There are 4 hidden switches. A switch that is on adds its own fixed numbers to the row, and there is some noise. The rows also spread widely along 3 directions, which tell nothing about the answers.
In the rows, zero is written as 128.
Known rows, each followed by its switches (1 for on, 0 for off):
[121 172 118 130 143 115 160 177 150 166 140 144 120 126 147 135 141 123
 192 122 130 117 145 179 168 109 112 108 108 127] | 0 0 1 1
[148 172 135 128 157 105 174 165 159 186 139 167  91 147 151 146 139 131
 189 116 108 144 122 162 152  81 133 159  90 143] | 1 0 1 0
[146 173 160 140 152 115 173 155 161 163 159 154  88 160 155 151 132 124
 204 126  92 133 130 179 157 113 132 141  95 146] | 1 0 0 0
[146 174 107 114 142 131 162 165 162 164 146 137 106 136 132 109 147 102
 180  69  99 132 167 151 189 142 139 100  60 154] | 1 0 1 0
[142 173 127 121 146 131 182 140 172 163 149 130 114 163 158 135 135 120
 204 116  73 122 131 169 182 124 116 122  80 137] | 1 1 1 0
[129 191 102 110 146 105 169 179 127 180 133 155  80 142 150 153 153 129
 174 124 125 128 137 138 157  96 109 146  94 144] | 0 1 0 0
[135 178 112 121 151 115 195 140 163 165 139 134 113 143 156 132 143 139
 208 115  98 119 138 173 177 105 115 129  92 125] | 1 1 1 1
[132 177 154 144 149 120 176 157 166 164 145 144  90 165 157 149 135 114
 203 141  79 135 119 173 171 113 123 135 103 130] | 1 1 0 0
[161 168 126 106 151 119 177 140 157 171 166 154  80 170 159 151 140 133
 203 103 101 123 142 163 160 122 141 156  93 158] | 1 0 0 0
[154 167 147 134 148 108 171 169 170 182 144 162 101 141 152 148 141 125
 186 116  95 137 123 173 152  88 128 150  92 139] | 1 0 1 0
[139 172 136 113 143 112 147 158 147 165 155 148  96 153 153 157 135 119
 198 118 117 111 144 168 160 123 134 127 106 146] | 0 0 0 0
[126 161 150 129 139 109 156 161 162 174 149 145 116 149 156 154 125 123
 203 130 101 119 128 183 157 120 120 116 104 139] | 0 0 1 0

New rows. What belongs after each?
[121 188 156 161 151 117 178 183 164 165 128 144  89 140 150 136 122  97
 182 152  92 149 126 164 180 103 109 123 104 120] | 1 1 0 0
[162 159 119  83 144  90 164 120 152 182 155 158 105 180 176 183 154 181
 220 117 107 109 128 165 130  83 128 180 105 157] | 0 0 1 0
[142 172 125  97 149 109 164 142 140 169 159 152  94 165 157 166 143 145
 206 110 112 106 144 160 147 112 131 152 100 154] | 0 0 0 0
[137 160 147 108 138 108 154 136 161 170 149 145 119 164 163 164 131 146
 214 117  98 107 126 173 155 116 131 129 109 153] | 0 0 1 0
[139 173 110  87 142 118 167 129 139 166 154 142 100 177 162 162 151 142
 219 111 104 100 145 151 163 130 123 137  92 154] | 0 1 0 0
[141 170 149 144 151 122 161 173 169 172 146 142 110 134 145 126 130 101
 178 112  95 136 130 168 176 116 132 125  87 136] | 1 0 1 0
[141 164 162 143 149 106 169 153 168 175 147 151 108 148 154 146 123 132
 196 130  89 140 120 180 163  95 128 147 105 137] | 1 0 1 0
[126 178  95 101 146 121 162 164 141 155 149 139 102 138 141 141 148 121
 195 104 132 108 165 172 164 130 123 116  97 134] | 0 0 0 1
[146 179 115 125 156 102 179 180 160 167 137 162  97 123 146 130 152 130
 177 110 126 135 140 168 159  77 124 140  93 135] | 1 0 1 1
[119 186 109 130 145 135 183 159 160 144 150 129  97 147 142 121 137 101
 207 123 102 125 158 168 195 141 116 103  92 126] | 1 1 0 1
[133 173 147 138 148 118 175 156 173 168 139 135 112 158 161 135 128 115
 204 134  78 129 118 172 173 109 118 129  97 137] | 1 1 1 0
[149 175 122 113 144 108 187 140 161 180 135 147 101 158 160 144 145 143
 198 112  89 130 123 160 166  92 120 155  81 147] | 1 1 1 0
[153 163 138  99 144 119 185 101 161 157 166 141 102 198 172 156 134 149
 240 117  66 108 131 177 170 137 130 144  90 151] | 1 1 0 0
[119 175 134 130 146 111 151 187 141 164 147 148  93 141 144 142 130 103
 178 117 127 131 149 167 165 130 124 115 100 141] | 0 0 0 0
[128 169 170 151 145 131 159 153 185 156 161 130 124 147 143 128 120 102
 200 123  65 123 132 192 184 139 137  98  90 131] | 1 0 1 0
[136 176 108 125 152 115 178 172 159 165 137 141 102 123 146 117 147 116
 181  98 118 130 148 169 173 101 128 119  86 130] | 1 0 1 1
[124 182 103 107 140 123 161 168 140 160 152 144  99 136 143 134 147 117
 195  93 141 115 170 167 171 138 121 109  96 136] | 0 0 0 1
[138 171 110 101 140 107 172 142 145 175 135 137 114 162 164 162 144 146
 203 121  99 111 127 151 157 104 108 139 100 146] | 0 1 1 0
[141 174 127 123 149 129 179 146 159 145 154 142  89 158 149 134 144 121
 217 106 113 114 158 183 177 134 130 124  94 138] | 1 0 0 1
[146 169 153 127 155 122 161 145 162 161 159 150  87 163 151 147 131 121
 199 119  93 129 140 171 166 126 136 144  94 144] | 1 0 0 0
[138 168 134 128 147 113 181 148 167 162 150 147 111 145 156 145 135 139
 208 120 112 124 138 186 170 100 119 132 112 128] | 1 0 1 1
[115 178 144 131 142 102 166 161 157 177 128 145 113 150 158 159 125 133
 196 148  93 121 107 177 163  92 102 134 113 129] | 0 1 1 0
[151 175 117 121 155 128 168 163 150 168 155 155  80 146 142 132 148 111
 180  92 112 133 158 151 167 126 138 134  75 155] | 1 0 0 0
[129 171 175 149 147 102 161 154 154 171 158 165  95 162 166 175 118 138
 206 155 116 123 104 192 143  98 123 151 135 132] | 0 0 0 0
[125 183 118 132 150 123 174 176 152 172 131 138  99 133 140 119 145 102
 165 112  91 143 151 146 189 114 114 115  73 139] | 1 1 1 0
[139 168 137 121 148 119 172 132 176 165 147 132 116 171 157 144 137 129
 220 118  70 115 123 176 173 123 121 122  94 140] | 1 1 1 0
[149 165 112 114 150 111 184 140 164 168 153 158 104 149 154 143 154 149
 212 108 112 124 132 179 164  90 131 154  95 138] | 1 0 1 1
[130 178 133 150 148 120 160 188 162 170 138 144 106 124 137 114 137  85
 169 109 102 147 145 163 181 112 128 114  84 135] | 1 0 1 0
[146 167 119 110 144 124 179 128 166 159 160 144 115 150 153 136 148 140
 221  96  95 107 146 181 178 123 132 121  89 140] | 1 0 1 1
[138 170 122 105 141 110 154 163 145 171 148 151 115 148 155 149 139 132
 194 110 106 115 140 162 156 109 123 128  96 146] | 0 0 1 0
[132 158 150 122 138 106 153 148 160 169 149 141 118 152 156 157 135 131
 207 126  98 111 126 181 155 112 124 124 106 147] | 0 0 1 0
[129 182 135 137 147 123 173 166 163 171 142 136 107 145 151 124 131 102
 182 123  78 131 141 158 185 119 123 111  82 137] | 1 1 1 0
[132 168  91  85 145 130 166 144 139 154 163 134  97 149 144 134 155 127
 212  86 132  97 174 169 167 147 124 108  87 141] | 0 0 0 1
